All rows are made from the same 9 directions, up to rounding. Whole rows:
-.08 .20 -.08 .05 .13 .09 -.07 .06 .19 .25 -.14 .01 .13 .00 .01 -.11
 -.03 .05 -.13 .11 .28

-.11 -.07 -.02 .27 .06 .01 -.03 .24 -.13 .02 .01 -.09 -.37 .06 -.16 .22
 -.15 -.23 .01 .02 -.30

-.10 .14 -.02 -.03 -.06 -.10 -.09 -.01 .03 .11 -.05 .00 .16 -.14 .01
 -.07 .01 .04 -.07 -.16 .08

-.23 -.07 -.20 .06 .18 .16 -.04 .10 .12 .15 -.20 -.13 .17 .08 -.02 .06
 -.05 -.04 -.11 .22 .31

.03 .03 .01 -.04 -.22 -.06 .05 -.31 -.01 .06 .07 .10 .18 -.20 -.01 -.12
 .08 -.06 -.34 -.03 .14

-.25 .04 .09 .13 .13 .20 .04 .08 .07 .05 -.06 -.02 .10 .21 -.11 .15 -.22
 -.10 -.19 .19 -.13

.44 -.29 .15 -.10 .00 .05 .15 -.04 .13 -.13 -.07 -.18 .02 .15 .03 -.26
 -.01 -.14 .18 -.02 .08

-.20 .07 -.07 .06 .04 -.16 -.24 .06 -.20 .03 .03 -.11 -.02 -.10 -.22 .11
 -.21 -.13 -.12 -.06 .05

.25 .10 -.04 .08 .19 .05 -.03 .17 .06 .07 .02 .07 -.30 .07 .01 .03 .00
 .11 .13 .15 -.10

.06 .10 .02 .16 .23 .02 -.17 .15 -.02 .11 -.01 -.07 -.10 .09 -.26 .12
 -.34 -.15 -.21 .17 -.13

.08 -.14 -.07 .11 -.14 -.15 .00 .02 -.16 -.03 .05 -.08 -.33 -.15 -.05
 -.06 .08 -.20 .11 -.14 .04

Rows cut short, each followed by the rest of it:
.13 .03 .08 -.08 -.09 -.20 -.11 -.10 -.13 -.06 .09 -.04 .00 -.12 -.10
 -.13 -.07
-.06 .00 -.18 .05
.20 .18 .02 -.03 .14 -.06 -.15 .11 .05 .07 .00 .08 .12 -.01 -.04 .16
 -.14
.18 -.11 -.02 -.37
.02 .02 -.09 -.01 .09 -.05 -.13 .17 .07 .09 -.12 -.07 .16 -.04 .01 .11
 -.04
.08 .01 -.10 -.15
.23 -.10 -.03 -.08 .18 .00 -.06 .17 .02 -.10 -.03 -.07 -.01 .12 .02 .11
 -.05
.12 .21 .03 -.19
.24 -.18 .13 .16 -.11 .19 .30 .03 .18 .01 -.04 .07 -.12 .10 .10 .06 .10
-.10 -.07 .02 -.48
.14 .01 -.01 .06 -.02 -.04 -.04 .12 .17 .17 -.16 -.09 .15 -.08 .01 -.06
 -.03
-.06 -.08 -.18 -.14
.32 -.06 .10 -.03 .12 .01 -.01 .01 .01 -.07 .04 -.05 -.11 .12 -.08 -.08
 -.13
-.05 .07 .09 -.03
.08 -.05 .05 -.09 .11 .06 .01 .04 .07 -.06 -.05 -.06 .09 .14 .02 -.05
 -.05
.05 .13 .06 .05
-.24 .01 -.09 -.17 .09 -.19 -.24 .08 -.20 -.14 .00 -.17 .05 -.01 -.05
 -.03 -.07
.06 .32 -.13 .34
-.41 .02 .11 .11 -.04 .17 .16 .09 .09 .02 -.08 -.03 -.02 .16 .07 -.05
 .02
-.09 .12 -.03 .07
.23 .15 .08 -.05 .07 -.07 -.08 .06 .03 .00 .05 .08 .02 .01 .00 .05 -.08
.15 .02 -.07 -.31
-.13 .07 .08 -.03 -.05 -.10 -.10 -.06 -.11 -.04 .06 -.01 .12 -.05 -.11
 .05 -.13
-.04 -.12 -.10 -.09
.02 -.18 -.09 .05 -.14 .01 .11 -.10 -.03 .01 -.01 -.02 -.06 -.10 .03
 -.02 .14
-.12 -.08 .01 .10
.06 .16 .19 -.01 -.03 -.08 -.07 -.01 .04 .04 .02 -.01 .08 .00 -.09 -.14
 -.16
-.05 -.05 -.15 -.09
.15 -.10 -.04 -.10 -.05 -.02 .02 .00 .13 .03 -.13 -.08 .20 -.05 .12 -.13
 .11
.04 .09 -.13 .10
.05 .19 .13 .14 -.14 -.24 -.12 -.05 -.25 .00 .23 .09 -.34 -.17 -.21 .01
 -.14
-.16 -.13 -.17 -.26
-.18 .15 .02 .00 .27 .25 .03 -.04 -.03 -.07 .13 .18 -.10 .27 -.04 .19
 -.11
.17 -.08 .50 .08
.09 .37 .04 .05 .03 -.09 -.09 .19 .15 .21 -.04 .11 -.15 -.09 .11 -.17
 .07
.18 .20 -.22 -.07
.05 .11 .17 -.11 .05 -.01 -.09 -.06 .14 .07 -.08 -.09 .38 .06 -.10 -.18
 -.23
-.04 -.17 -.06 .10
.13 -.13 -.09 .04 .04 .05 .01 -.07 -.06 -.02 .05 .05 .03 -.02 -.08 .24
 -.05
-.03 -.29 .20 -.21
-.21 -.04 .07 .16 -.13 .07 .15 .03 .00 .01 .00 .00 -.18 .03 .02 -.03 .06
-.17 .03 -.06 -.04
-.01 -.13 .05 .06 -.07 -.15 -.08 .01 -.23 -.13 .09 -.13 -.14 -.04 -.19
 .09 -.16
-.23 -.01 -.12 -.16
-.04 .07 .23 .13 .06 .10 .00 .07 .14 .10 -.08 -.09 .15 .15 -.17 -.04
 -.31
-.21 -.22 -.01 -.19
.27 .06 .14 -.10 -.01 .08 .09 -.14 .16 .01 .02 .13 .20 .05 .06 -.06 .00
.13 -.16 .07 -.16
.13 .09 .03 .02 .06 -.02 -.03 .02 -.02 .01 .06 .04 -.17 .02 -.03 -.05
 -.03
.02 .05 .05 .00
.34 -.16 .09 -.28 .03 .01 .05 -.28 -.01 -.21 .09 -.01 .23 .09 .00 -.13
 -.03
.08 -.03 .16 .19
.33 .00 -.03 -.18 -.07 -.18 .01 -.11 -.28 -.30 .32 .25 -.37 -.10 .13 .15
 .24
.33 .31 -.02 -.28
-.23 -.25 .07 .04 -.05 .12 .11 -.01 .02 -.08 -.10 -.16 .23 .13 -.06 .10
 -.11
-.22 -.13 .01 -.08
.20 -.02 -.26 -.14 .25 .02 -.15 -.08 -.03 .01 .02 .04 .12 -.02 -.03 .14
 -.01
.22 -.15 .36 .24
.41 -.11 .07 .05 -.13 -.13 .05 .06 -.03 -.05 .06 .01 -.23 -.09 .02 .00
 .07
-.06 .12 -.22 -.43
-.02 .06 -.07 .21 -.07 .05 .02 .08 .11 .23 -.08 .09 .07 -.13 -.02 .22
 -.01
-.05 -.37 -.03 -.42
-.16 .13 -.08 .03 .09 .01 -.11 .04 .05 .15 -.08 -.04 .10 -.03 -.05 -.05
 -.07
.00 -.10 .05 .26
.32 .18 .15 -.12 -.15 -.24 -.07 -.25 -.15 -.08 .24 .13 -.17 -.17 -.06
 -.27 .02
.04 .02 -.14 .10
-.06 -.13 -.05 -.11 -.12 -.05 .06 -.05 -.04 -.11 -.01 -.02 .07 -.05 .13
 -.02 .17
.06 .17 -.13 .07
-.29 -.06 -.18 .04 .04 .06 .04 -.11 -.27 -.14 .18 .10 -.35 .02 -.01 .17
 .12
.02 .05 .33 .30
.09 -.10 .04 .01 -.05 .05 .06 -.05 .12 .06 -.10 -.09 .16 .01 -.02 -.11
 -.03
-.13 -.13 -.02 .06
.05 -.14 .00 .02 .02 -.08 -.07 .08 -.13 -.10 .03 -.12 -.10 .02 -.11 .10
 -.11
-.12 .07 -.05 -.14
-.22 .17 -.05 .04 -.14 -.19 -.07 -.01 -.25 -.04 .17 .11 -.35 -.18 .02
 -.01 .14
.05 .19 -.16 .08
.01 -.09 .02 .14 -.04 -.04 -.04 .04 -.02 .07 -.05 -.11 .03 -.05 -.17 .08
 -.17
-.25 -.24 -.06 -.19
.01 .05 -.35 .09 .14 .11 -.02 .14 .14 .24 -.13 .11 -.01 -.11 .15 .21 .21
.22 -.10 .20 .02
.10 -.07 .18 .11 -.02 .09 .10 -.03 .05 .00 .01 -.04 -.05 .12 -.13 -.04
 -.16
-.23 -.16 .06 -.16
-.30 .12 .06 .13 -.19 .08 .07 -.18 .07 .18 -.02 .13 .32 -.12 -.06 .13
 -.06
-.11 -.58 .00 -.20
-.10 -.41 .01 -.17 -.24 .00 .16 -.30 -.11 -.24 .01 -.14 .29 -.02 .03
 -.06 .10
-.18 -.06 -.05 .24
.07 -.35 -.13 .03 .05 .11 .05 .01 .05 -.01 -.15 -.19 .18 .06 -.06 .11
 -.05
-.18 -.17 .15 .05
.16 -.26 -.03 -.12 .06 .01 .02 .02 -.05 -.20 .00 -.09 .07 .10 .03 .12
 .00
.04 .15 .04 -.11
-.10 -.03 .05 -.08 .01 -.01 -.05 -.13 -.07 -.06 .03 -.07 .16 .04 -.11
 -.04 -.13
-.08 -.12 .06 .20
.30 -.16 -.08 -.01 .16 -.13 -.16 -.03 -.34 -.22 .23 -.03 -.31 .02 -.25
 .27 -.20
-.07 -.05 .23 -.19
-.10 -.09 .21 -.07 .11 .10 .12 .05 -.13 -.33 .13 -.07 -.37 .34 .02 -.15
 -.03
-.02 .57 .11 .22
.24 .02 .00 -.10 .07 -.14 -.20 -.11 -.09 -.01 .06 -.02 .23 -.08 -.19 .10
 -.23
.00 -.31 .04 -.13
.14 -.13 -.10 -.02 -.05 -.19 -.07 -.08 -.35 -.22 .24 .06 -.35 -.12 -.08
 .20 .05
.00 .08 .03 -.15
.16 -.07 .00 -.15 .05 .12 .11 -.14 .05 -.12 .05 .12 .12 .10 .12 .05 .10
.20 .00 .20 .00
-.09 .24 .03 -.01 .09 -.09 -.18 .07 -.03 .07 .02 .02 .06 -.02 -.10 .03
 -.16
.07 -.06 -.05 -.04
.09 -.01 -.01 -.05 .09 -.10 -.20 -.10 -.15 -.05 .08 -.04 .19 -.03 -.25
 .19 -.28
-.06 -.34 .11 -.12
.10 .09 .04 -.01 -.05 .08 .13 -.07 .10 .03 .04 .18 -.04 .00 .14 -.03 .16
.15 -.01 .05 -.09
-.21 .16 .26 .00 -.13 -.05 .07 -.06 -.15 -.17 .20 .10 -.26 .08 .00 -.12
 -.01
-.02 .24 -.13 -.04
